The rows of each matrix lie in a flat space through zero, up to rounding. After each matrix: how many dimensions does the smallest such space have?

[[  8.0  18.3 -14.3  -9.0  -1.4  -5.7  10.7  -0.9  16.4 -22.4  39.8  -7.0
  -23.4  -3.5   7.1  -3.6 -21.9 -16.2 -11.6]
 [ 18.3  -2.8  -4.3 -15.5  -3.4 -11.8  41.6   9.4   3.2 -13.0  48.9 -14.8
  -21.7 -14.8  12.2   4.6  -2.8  -0.2  -5.7]
 [-14.3  -4.3 -31.0   5.3 -30.4  21.4 -25.0  -0.4  30.2   4.2   2.5  26.9
   35.4  37.2  -3.1 -11.0   5.5   1.9  -9.2]
 [ -9.0 -15.5   5.3 -10.2  -9.2  10.2 -47.3  -7.3   0.8  48.5 -37.5  26.5
   54.4  16.6 -20.9  -4.5  28.2  15.7   6.8]
 [ -1.4  -3.4 -30.4  -9.2 -40.0   5.1  40.3   0.1  -1.0 -20.4  16.2   0.0
   21.1  22.3   1.4 -10.3 -16.0  24.7  -8.6]
 [ -5.7 -11.8  21.4  10.2   5.1 -15.8   4.8   4.3 -23.9  -0.7 -36.8   6.3
    1.3 -22.8  -1.5 -11.5 -10.3  14.2   7.8]
 [ 10.7  41.6 -25.0 -47.3  40.3   4.8 -21.1 -16.9  21.3  27.8  82.6 -19.2
  -33.7   4.8   2.8  18.9 -13.4 -23.0 -16.0]
 [ -0.9   9.4  -0.4  -7.3   0.1   4.3 -16.9 -14.4  -8.4  18.5  -8.5  -9.6
   13.0   8.9  -8.6   6.6  -7.0   4.9   0.5]
 [ 16.4   3.2  30.2   0.8  -1.0 -23.9  21.3  -8.4 -34.4  -6.7 -18.8 -31.6
  -10.7 -30.1  -3.4   5.1 -23.5   6.6   7.1]
 [-22.4 -13.0   4.2  48.5 -20.4  -0.7  27.8  18.5  -6.7 -70.9 -68.4  28.7
   -3.5   0.1   2.5 -31.1  -5.9   2.0   7.7]
 [ 39.8  48.9   2.5 -37.5  16.2 -36.8  82.6  -8.5 -18.8 -68.4  70.2 -58.7
  -80.0 -42.0   8.4   5.6 -53.8 -22.0 -10.5]
 [ -7.0 -14.8  26.9  26.5   0.0   6.3 -19.2  -9.6 -31.6  28.7 -58.7 -16.6
   23.1   2.7  -6.4  16.6   8.7  16.0  15.6]
 [-23.4 -21.7  35.4  54.4  21.1   1.3 -33.7  13.0 -10.7  -3.5 -80.0  23.1
   -3.4 -15.1   2.3  -7.0  17.1  -7.9  17.3]
 [ -3.5 -14.8  37.2  16.6  22.3 -22.8   4.8   8.9 -30.1   0.1 -42.0   2.7
  -15.1 -39.7   2.5  -7.7  -6.2   8.1  12.6]
 [  7.1  12.2  -3.1 -20.9   1.4  -1.5   2.8  -8.6  -3.4   2.5   8.4  -6.4
    2.3   2.5  -8.8   1.8  -1.1   0.5  -1.1]
 [ -3.6   4.6 -11.0  -4.5 -10.3 -11.5  18.9   6.6   5.1 -31.1   5.6  16.6
   -7.0  -7.7   1.8 -24.1 -22.4   2.1  -7.1]
 [-21.9  -2.8   5.5  28.2 -16.0 -10.3 -13.4  -7.0 -23.5  -5.9 -53.8   8.7
   17.1  -6.2  -1.1 -22.4 -49.2  21.2   0.1]
 [-16.2  -0.2   1.9  15.7  24.7  14.2 -23.0   4.9   6.6   2.0 -22.0  16.0
   -7.9   8.1   0.5   2.1  21.2 -10.9   5.8]
 [-11.6  -5.7  -9.2   6.8  -8.6   7.8 -16.0   0.5   7.1   7.7 -10.5  15.6
   17.3  12.6  -1.1  -7.1   0.1   5.8  -1.9]]
 => 8

[[ -2.6   5.5  13.0  23.0 -13.5  13.1   5.1  -0.3   8.4   3.1  11.8  -5.9
  -22.0  17.6 -14.7  20.0  12.1  -2.1  -5.6]
 [  5.5   7.1  22.8 -54.2   6.7 -32.3 -37.0  17.0  15.9 -40.0   3.3 -21.5
   17.6 -40.7 -37.6 -10.2  -1.2 -11.1  13.8]
 [ 13.0  22.8   1.3  -4.5  10.3  19.1 -16.1 -26.8 -14.3  14.8  -2.2  22.3
    0.0  -1.3  24.1  -4.7 -22.7   4.0  11.3]
 [ 23.0 -54.2  -4.5 -46.3  26.1 -70.0  -7.9  40.2 -26.7 -27.0 -23.3  14.3
   33.5 -59.0  13.3 -16.9 -28.6   0.4  20.0]
 [-13.5   6.7  10.3  26.1   3.9  18.5  13.1   2.7  12.0  -3.9   6.1 -17.2
  -20.2  20.2  -4.3   3.1   4.1  15.2  -7.8]
 [ 13.1 -32.3  19.1 -70.0  18.5 -41.1 -34.4  37.1  16.1 -48.2   8.5 -41.2
    3.2 -45.5 -32.3   2.9 -23.0  -4.2  17.0]
 [  5.1 -37.0 -16.1  -7.9  13.1 -34.4  24.8  14.9 -24.8  -0.2 -22.4  14.4
   13.2 -22.0  42.2 -11.2 -12.5  18.6   6.5]
 [ -0.3  17.0 -26.8  40.2   2.7  37.1  14.9 -31.7 -23.1  45.4  -4.0  39.4
    6.9  29.8  38.5 -11.4  -7.8   5.3  -9.7]
 [  8.4  15.9 -14.3 -26.7  12.0  16.1 -24.8 -23.1  -2.2   5.6 -11.1   8.0
   14.1  -3.6  10.5 -13.8 -22.4 -13.4  11.0]
 [  3.1 -40.0  14.8 -27.0  -3.9 -48.2  -0.2  45.4   5.6 -26.8  21.0 -24.8
    3.0 -31.4 -29.2  10.7  10.0   5.4  -3.5]
 [ 11.8   3.3  -2.2 -23.3   6.1   8.5 -22.4  -4.0 -11.1  21.0  46.1   4.2
   10.2 -11.1   1.1  -2.4 -15.5  14.1  -8.5]
 [ -5.9 -21.5  22.3  14.3 -17.2 -41.2  14.4  39.4   8.0 -24.8   4.2  -9.9
   -2.0 -13.0 -37.5  12.8  32.7  -4.5  -6.8]
 [-22.0  17.6   0.0  33.5 -20.2   3.2  13.2   6.9  14.1   3.0  10.2  -2.0
   11.8  17.8 -34.3  -7.6  42.4  -8.8 -22.8]
 [ 17.6 -40.7  -1.3 -59.0  20.2 -45.5 -22.0  29.8  -3.6 -31.4 -11.1 -13.0
   17.8 -44.6  -5.8  -6.1 -27.4  -8.3  18.5]
 [-14.7 -37.6  24.1  13.3  -4.3 -32.3  42.2  38.5  10.5 -29.2   1.1 -37.5
  -34.3  -5.8   4.0  20.7  17.5  35.8  -3.5]
 [ 20.0 -10.2  -4.7 -16.9   3.1   2.9 -11.2 -11.4 -13.8  10.7  -2.4  12.8
   -7.6  -6.1  20.7  13.3 -24.0  -4.9  13.1]
 [ 12.1  -1.2 -22.7 -28.6   4.1 -23.0 -12.5  -7.8 -22.4  10.0 -15.5  32.7
   42.4 -27.4  17.5 -24.0  -6.8 -13.2   7.4]
 [ -2.1 -11.1   4.0   0.4  15.2  -4.2  18.6   5.3 -13.4   5.4  14.1  -4.5
   -8.8  -8.3  35.8  -4.9 -13.2  43.9  -2.8]
 [ -5.6  13.8  11.3  20.0  -7.8  17.0   6.5  -9.7  11.0  -3.5  -8.5  -6.8
  -22.8  18.5  -3.5  13.1   7.4  -2.8   2.6]]
 => 8

[[ 33.7 -39.3 -13.1  -3.6 -22.3 -21.6  41.0  10.6  10.3  -5.0  12.4 -20.7
   19.7 -53.0 -15.4  32.4  30.1  51.8  26.4]
 [-39.3  -6.4  15.1  -4.2  -2.0 -22.9  -3.9   5.3  13.0  41.8   3.6  -7.1
  -10.3 -40.1  14.7  12.0  20.6  47.7 -19.3]
 [-13.1  15.1  30.2  -0.7  24.7  10.5  36.7   7.6  -9.3 -10.0 -32.6  17.2
   26.1  24.5  43.1 -35.4 -24.5 -13.6   7.5]
 [ -3.6  -4.2  -0.7 -18.9 -11.6 -41.8  28.5  44.7  35.5  40.2  11.6 -11.3
  -13.9  -8.2   0.4  -2.9  29.3   7.0 -15.8]
 [-22.3  -2.0  24.7 -11.6  44.0 -38.1  10.4  41.9  17.1   7.2 -23.6   6.1
  -17.0  -1.9 -15.4 -23.1  22.3  20.4 -26.3]
 [-21.6 -22.9  10.5 -41.8 -38.1 -60.1 -27.6  13.6  39.0  78.1  50.1 -26.1
    2.4 -10.4  10.4  -0.4  36.6  58.4 -13.9]
 [ 41.0  -3.9  36.7  28.5  10.4 -27.6 -21.5 -75.2 -28.0 -33.2  36.7 -15.6
   43.6 -53.5  -2.0   5.2  36.6 -16.6 -38.8]
 [ 10.6   5.3   7.6  44.7  41.9  13.6 -75.2 -82.4 -59.3   1.2  32.8  -5.0
  -15.1 -33.7 -48.4   3.5 -14.2  -8.4 -49.4]
 [ 10.3  13.0  -9.3  35.5  17.1  39.0 -28.0 -59.3 -23.6 -35.9 -11.5  -3.1
   -8.6 -34.4  -9.6  31.9  -9.3  15.8  -5.2]
 [ -5.0  41.8 -10.0  40.2   7.2  78.1 -33.2   1.2 -35.9   3.4   6.9  -1.6
    6.2   7.6 -44.3  15.1 -53.5 -60.0   3.9]
 [ 12.4   3.6 -32.6  11.6 -23.6  50.1  36.7  32.8 -11.5   6.9  -3.2  -0.4
    6.4   8.0 -14.6  16.6 -39.6 -24.8  42.3]
 [-20.7  -7.1  17.2 -11.3   6.1 -26.1 -15.6  -5.0  -3.1  -1.6  -0.4  14.9
   -5.7  15.8  15.4 -22.5  11.4 -12.6 -17.8]
 [ 19.7 -10.3  26.1 -13.9 -17.0   2.4  43.6 -15.1  -8.6   6.2   6.4  -5.7
   69.0  11.1  55.7 -23.9 -21.3  18.8  37.4]
 [-53.0 -40.1  24.5  -8.2  -1.9 -10.4 -53.5 -33.7 -34.4   7.6   8.0  15.8
   11.1 -17.9   9.9  -2.2  -0.3  50.1   4.8]
 [-15.4  14.7  43.1   0.4 -15.4  10.4  -2.0 -48.4  -9.6 -44.3 -14.6  15.4
   55.7   9.9  79.3 -12.9   1.2 -23.3   8.1]
 [ 32.4  12.0 -35.4  -2.9 -23.1  -0.4   5.2   3.5  31.9  15.1  16.6 -22.5
  -23.9  -2.2 -12.9  24.1  11.3   3.0  -1.6]
 [ 30.1  20.6 -24.5  29.3  22.3  36.6  36.6 -14.2  -9.3 -53.5 -39.6  11.4
  -21.3  -0.3   1.2  11.3 -15.8 -29.8   5.6]
 [ 51.8  47.7 -13.6   7.0  20.4  58.4 -16.6  -8.4  15.8 -60.0 -24.8 -12.6
   18.8  50.1 -23.3   3.0 -29.8 -19.4  27.5]
 [ 26.4 -19.3   7.5 -15.8 -26.3 -13.9 -38.8 -49.4  -5.2   3.9  42.3 -17.8
   37.4   4.8   8.1  -1.6   5.6  27.5  11.8]]
 => 10

[[-11.2   3.5  48.9  -4.9  21.4 -10.0 -22.2 -16.0  -9.3   1.0  13.2   6.7
    1.5 -37.6  -1.4 -15.8  17.2  -9.8 -10.4]
 [  3.5  14.3  14.3   1.4 -22.9   5.1 -55.3 -68.1 -20.3 -47.2   5.6  -9.6
    6.5 -26.7 -11.0  -7.1  36.2  29.1 -28.2]
 [ 48.9  14.3  70.9 -19.2 -17.6 -31.3  26.1  -1.8 -20.2  21.5  -2.9 -36.9
   -2.1 -55.1 -56.5 -22.1  22.0 -41.4  16.0]
 [ -4.9   1.4 -19.2 -32.7 -29.2  -5.8 -17.7  -5.9 -12.7 -14.2   5.0 -25.6
  -10.7  23.6 -14.9  10.9  23.8  28.7 -19.1]
 [ 21.4 -22.9 -17.6 -29.2  39.0  21.4 -26.2   5.8   6.5  15.7  10.2  -9.5
  -10.2  -4.1   9.6  16.3  14.2  13.7  25.1]
 [-10.0   5.1 -31.3  -5.8  21.4  -2.2 -33.2  13.0   7.5   8.1   4.4  12.1
    2.8  19.5   6.7  13.1  13.4  34.3  -3.9]
 [-22.2 -55.3  26.1 -17.7 -26.2 -33.2  18.4  48.8 -17.1  10.0 -17.6 -19.5
  -21.1  26.0 -35.2  -3.8  23.3 -22.0 -11.2]
 [-16.0 -68.1  -1.8  -5.9   5.8  13.0  48.8  75.5  30.6  22.5 -33.4   8.9
   19.2  41.9  38.6  20.3 -29.7 -24.0  21.4]
 [ -9.3 -20.3 -20.2 -12.7   6.5   7.5 -17.1  30.6  -2.3   8.8 -16.9 -11.3
   -2.2  17.6  -6.4   8.3   9.3  10.7  -7.9]
 [  1.0 -47.2  21.5 -14.2  15.7   8.1  10.0  22.5   8.8   6.7 -15.2  -0.6
    9.4   4.3  20.7   5.2  -6.1  -9.4  14.8]
 [ 13.2   5.6  -2.9   5.0  10.2   4.4 -17.6 -33.4 -16.9 -15.2  -4.1 -21.5
   -6.3  -7.6 -14.2  -8.1  -2.3  20.2   1.5]
 [  6.7  -9.6 -36.9 -25.6  -9.5  12.1 -19.5   8.9 -11.3  -0.6 -21.5  69.7
    9.1   7.4  32.7 -12.3 -19.1 -11.2 -52.7]
 [  1.5   6.5  -2.1 -10.7 -10.2   2.8 -21.1  19.2  -2.2   9.4  -6.3   9.1
   -9.4  -5.2  -6.9  -6.7  15.5   2.0  -5.9]
 [-37.6 -26.7 -55.1  23.6  -4.1  19.5  26.0  41.9  17.6   4.3  -7.6   7.4
   -5.2  46.1  15.5  22.5 -19.8 -15.5  -5.5]
 [ -1.4 -11.0 -56.5 -14.9   9.6   6.7 -35.2  38.6  -6.4  20.7 -14.2  32.7
   -6.9  15.5  -6.3   5.8  14.0  -0.6 -31.9]
 [-15.8  -7.1 -22.1  10.9  16.3  13.1  -3.8  20.3   8.3   5.2  -8.1 -12.3
   -6.7  22.5   5.8   7.5 -10.3  18.5  13.8]
 [ 17.2  36.2  22.0  23.8  14.2  13.4  23.3 -29.7   9.3  -6.1  -2.3 -19.1
   15.5 -19.8  14.0 -10.3 -38.5   9.8  31.6]
 [ -9.8  29.1 -41.4  28.7  13.7  34.3 -22.0 -24.0  10.7  -9.4  20.2 -11.2
    2.0 -15.5  -0.6  18.5   9.8   0.8  -2.6]
 [-10.4 -28.2  16.0 -19.1  25.1  -3.9 -11.2  21.4  -7.9  14.8   1.5 -52.7
   -5.9  -5.5 -31.9  13.8  31.6  -2.6   5.3]]
 => 12

[[  8.1   8.6  12.4   9.5   1.4  -4.1   4.6  -4.4  -9.5  23.1   7.6  12.6
   -4.1  -9.0   0.1   6.9  -9.6   8.4  -8.6]
 [  8.6   1.7  13.7  11.2   6.0  26.2   1.4  -7.4  27.0 -21.2 -62.7 -32.4
   17.1  25.5  39.1  21.7  17.2  -9.4  16.3]
 [ 12.4  13.7  14.1  25.6   6.5  27.2  24.3  21.2   4.3   8.2  -3.7 -12.6
  -43.3  19.8  11.1   3.6  14.1  13.3  13.9]
 [  9.5  11.2  25.6  30.6  -9.3   2.1  27.3  -3.6 -12.2  22.5   6.5   3.7
  -28.0   5.8  -3.0  -2.9 -14.3   3.6 -13.9]
 [  1.4   6.0   6.5  -9.3  29.7 -15.1 -24.4 -54.8  -3.5  -0.9  -5.0  12.8
   37.0 -22.6  18.6  -0.7 -27.8 -25.5 -31.8]
 [ -4.1  26.2  27.2   2.1 -15.1  22.0   7.7  -9.1   3.4  16.5 -18.0   6.9
   23.2  -8.5  14.1  12.9 -51.5  -4.4 -17.0]
 [  4.6   1.4  24.3  27.3 -24.4   7.7  36.3 -13.4  -7.3  12.7 -38.8 -10.5
    9.0   8.0   7.9  -7.6 -16.3  -1.2  -2.6]
 [ -4.4  -7.4  21.2  -3.6 -54.8  -9.1 -13.4  16.6   3.2  12.1 -14.8  15.1
   36.3  -5.1 -12.5  47.4 -33.7   2.9  -7.2]
 [ -9.5  27.0   4.3 -12.2  -3.5   3.4  -7.3   3.2  21.0  -1.1   6.6  -8.7
    5.0  10.9   4.3   6.1  -0.7  -1.7 -13.5]
 [ 23.1 -21.2   8.2  22.5  -0.9  16.5  12.7  12.1  -1.1   6.6 -56.2 -11.5
    7.1   7.0  23.4  25.8  28.2  18.8  39.3]
 [  7.6 -62.7  -3.7   6.5  -5.0 -18.0 -38.8 -14.8   6.6 -56.2 -33.8 -10.0
   17.0  13.5   4.6  35.8  13.4 -38.5   9.7]
 [ 12.6 -32.4 -12.6   3.7  12.8   6.9 -10.5  15.1  -8.7 -11.5 -10.0   4.4
   -8.6  -5.5   3.1  13.7  18.1   5.9  31.0]
 [ -4.1  17.1 -43.3 -28.0  37.0  23.2   9.0  36.3   5.0   7.1  17.0  -8.6
  -18.6  -5.6   3.2 -34.3  50.3  38.6  42.9]
 [ -9.0  25.5  19.8   5.8 -22.6  -8.5   8.0  -5.1  10.9   7.0  13.5  -5.5
   -5.6  15.4  -7.9   1.1 -15.3  -8.0 -30.9]
 [  0.1  39.1  11.1  -3.0  18.6  14.1   7.9 -12.5   4.3  23.4   4.6   3.1
    3.2  -7.9  16.5  -7.7 -15.9   7.1 -15.0]
 [  6.9  21.7   3.6  -2.9  -0.7  12.9  -7.6  47.4   6.1  25.8  35.8  13.7
  -34.3   1.1  -7.7  30.2  10.7  32.0  11.0]
 [ -9.6  17.2  14.1 -14.3 -27.8 -51.5 -16.3 -33.7  -0.7  28.2  13.4  18.1
   50.3 -15.3 -15.9  10.7 -21.0  -4.7 -48.1]
 [  8.4  -9.4  13.3   3.6 -25.5  -4.4  -1.2   2.9  -1.7  18.8 -38.5   5.9
   38.6  -8.0   7.1  32.0  -4.7  13.7  10.8]
 [ -8.6  16.3  13.9 -13.9 -31.8 -17.0  -2.6  -7.2 -13.5  39.3   9.7  31.0
   42.9 -30.9 -15.0  11.0 -48.1  10.8 -24.7]]
 => 8

[[-77.6  17.4  -6.5  -8.0  36.3 -21.0 -16.5 -30.2 -21.6  16.3   7.5 -19.9
    5.0  78.6 -68.7  39.5  48.0  66.2 -38.1]
 [ 17.4  19.6  10.9   0.3  -6.6  10.2   1.8  13.4 -11.2  23.4  14.4 -10.6
   -0.2  -3.1 -22.0  13.1   9.1   3.2  13.9]
 [ -6.5  10.9 -28.3 -19.3  -1.3 -25.8 -37.2 -16.2 -12.4 -22.1  16.3 -37.7
  -13.4  17.7 -42.5 -14.3  19.7 -28.6 -40.1]
 [ -8.0   0.3 -19.3   0.0 -15.0 -10.4 -22.4  -0.5   9.8 -14.4  10.0  10.7
  -12.0  -0.5 -34.4 -21.8   8.6 -39.9 -21.2]
 [ 36.3  -6.6  -1.3 -15.0  -3.9   1.3 -14.6   5.6  15.6 -11.3  -7.6   6.6
   -8.8  -1.5 -14.7   8.5   2.1  -9.0  -5.9]
 [-21.0  10.2 -25.8 -10.4   1.3   3.3 -13.2   7.3   3.8 -15.7  -9.7 -17.6
   -5.8   8.2  -0.2   3.5   6.3  -2.7  12.4]
 [-16.5   1.8 -37.2 -22.4 -14.6 -13.2  -3.4  -4.9  31.3 -34.2   2.9 -13.4
  -10.2  23.2 -49.5 -12.5  17.4 -40.3 -20.5]
 [-30.2  13.4 -16.2  -0.5   5.6   7.3  -4.9   7.8  -2.6  -2.7  -8.2 -10.5
   -0.1   9.2   5.5   7.5   4.6  11.5  18.3]
 [-21.6 -11.2 -12.4   9.8  15.6   3.8  31.3  -2.6  40.5   3.0 -24.1  19.7
    4.9  14.8  20.1   8.7   0.1  40.5   9.9]
 [ 16.3  23.4 -22.1 -14.4 -11.3 -15.7 -34.2  -2.7   3.0 -22.3  18.8  -9.8
  -12.4  15.9 -63.8 -16.6  11.4 -46.0 -36.4]
 [  7.5  14.4  16.3  10.0  -7.6  -9.7   2.9  -8.2 -24.1  18.8  35.5 -13.3
   -0.9  -8.5 -26.2 -13.2   0.5  -6.4 -15.0]
 [-19.9 -10.6 -37.7  10.7   6.6 -17.6 -13.4 -10.5  19.7  -9.8 -13.3   3.3
   -5.5   3.0  17.0 -28.1   8.9 -15.2 -25.3]
 [  5.0  -0.2 -13.4 -12.0  -8.8  -5.8 -10.2  -0.1   4.9 -12.4  -0.9  -5.5
   -0.7   9.6 -19.5  -6.6  11.6 -35.5 -15.3]
 [ 78.6  -3.1  17.7  -0.5  -1.5   8.2  23.2   9.2  14.8  15.9  -8.5   3.0
    9.6 -17.7  26.4   2.3 -11.3  -7.6   3.2]
 [-68.7 -22.0 -42.5 -34.4 -14.7  -0.2 -49.5   5.5  20.1 -63.8 -26.2  17.0
  -19.5  26.4 -38.9   7.1  19.6 -42.1  -0.5]
 [ 39.5  13.1 -14.3 -21.8   8.5   3.5 -12.5   7.5   8.7 -16.6 -13.2 -28.1
   -6.6   2.3   7.1  13.3  -4.2   8.6   7.5]
 [ 48.0   9.1  19.7   8.6   2.1   6.3  17.4   4.6   0.1  11.4   0.5   8.9
   11.6 -11.3  19.6  -4.2 -19.2  -2.7   1.2]
 [ 66.2   3.2 -28.6 -39.9  -9.0  -2.7 -40.3  11.5  40.5 -46.0  -6.4 -15.2
  -35.5  -7.6 -42.1   8.6  -2.7 -11.7  -5.5]
 [-38.1  13.9 -40.1 -21.2  -5.9  12.4 -20.5  18.3   9.9 -36.4 -15.0 -25.3
  -15.3   3.2  -0.5   7.5   1.2  -5.5  36.2]]
 => 10
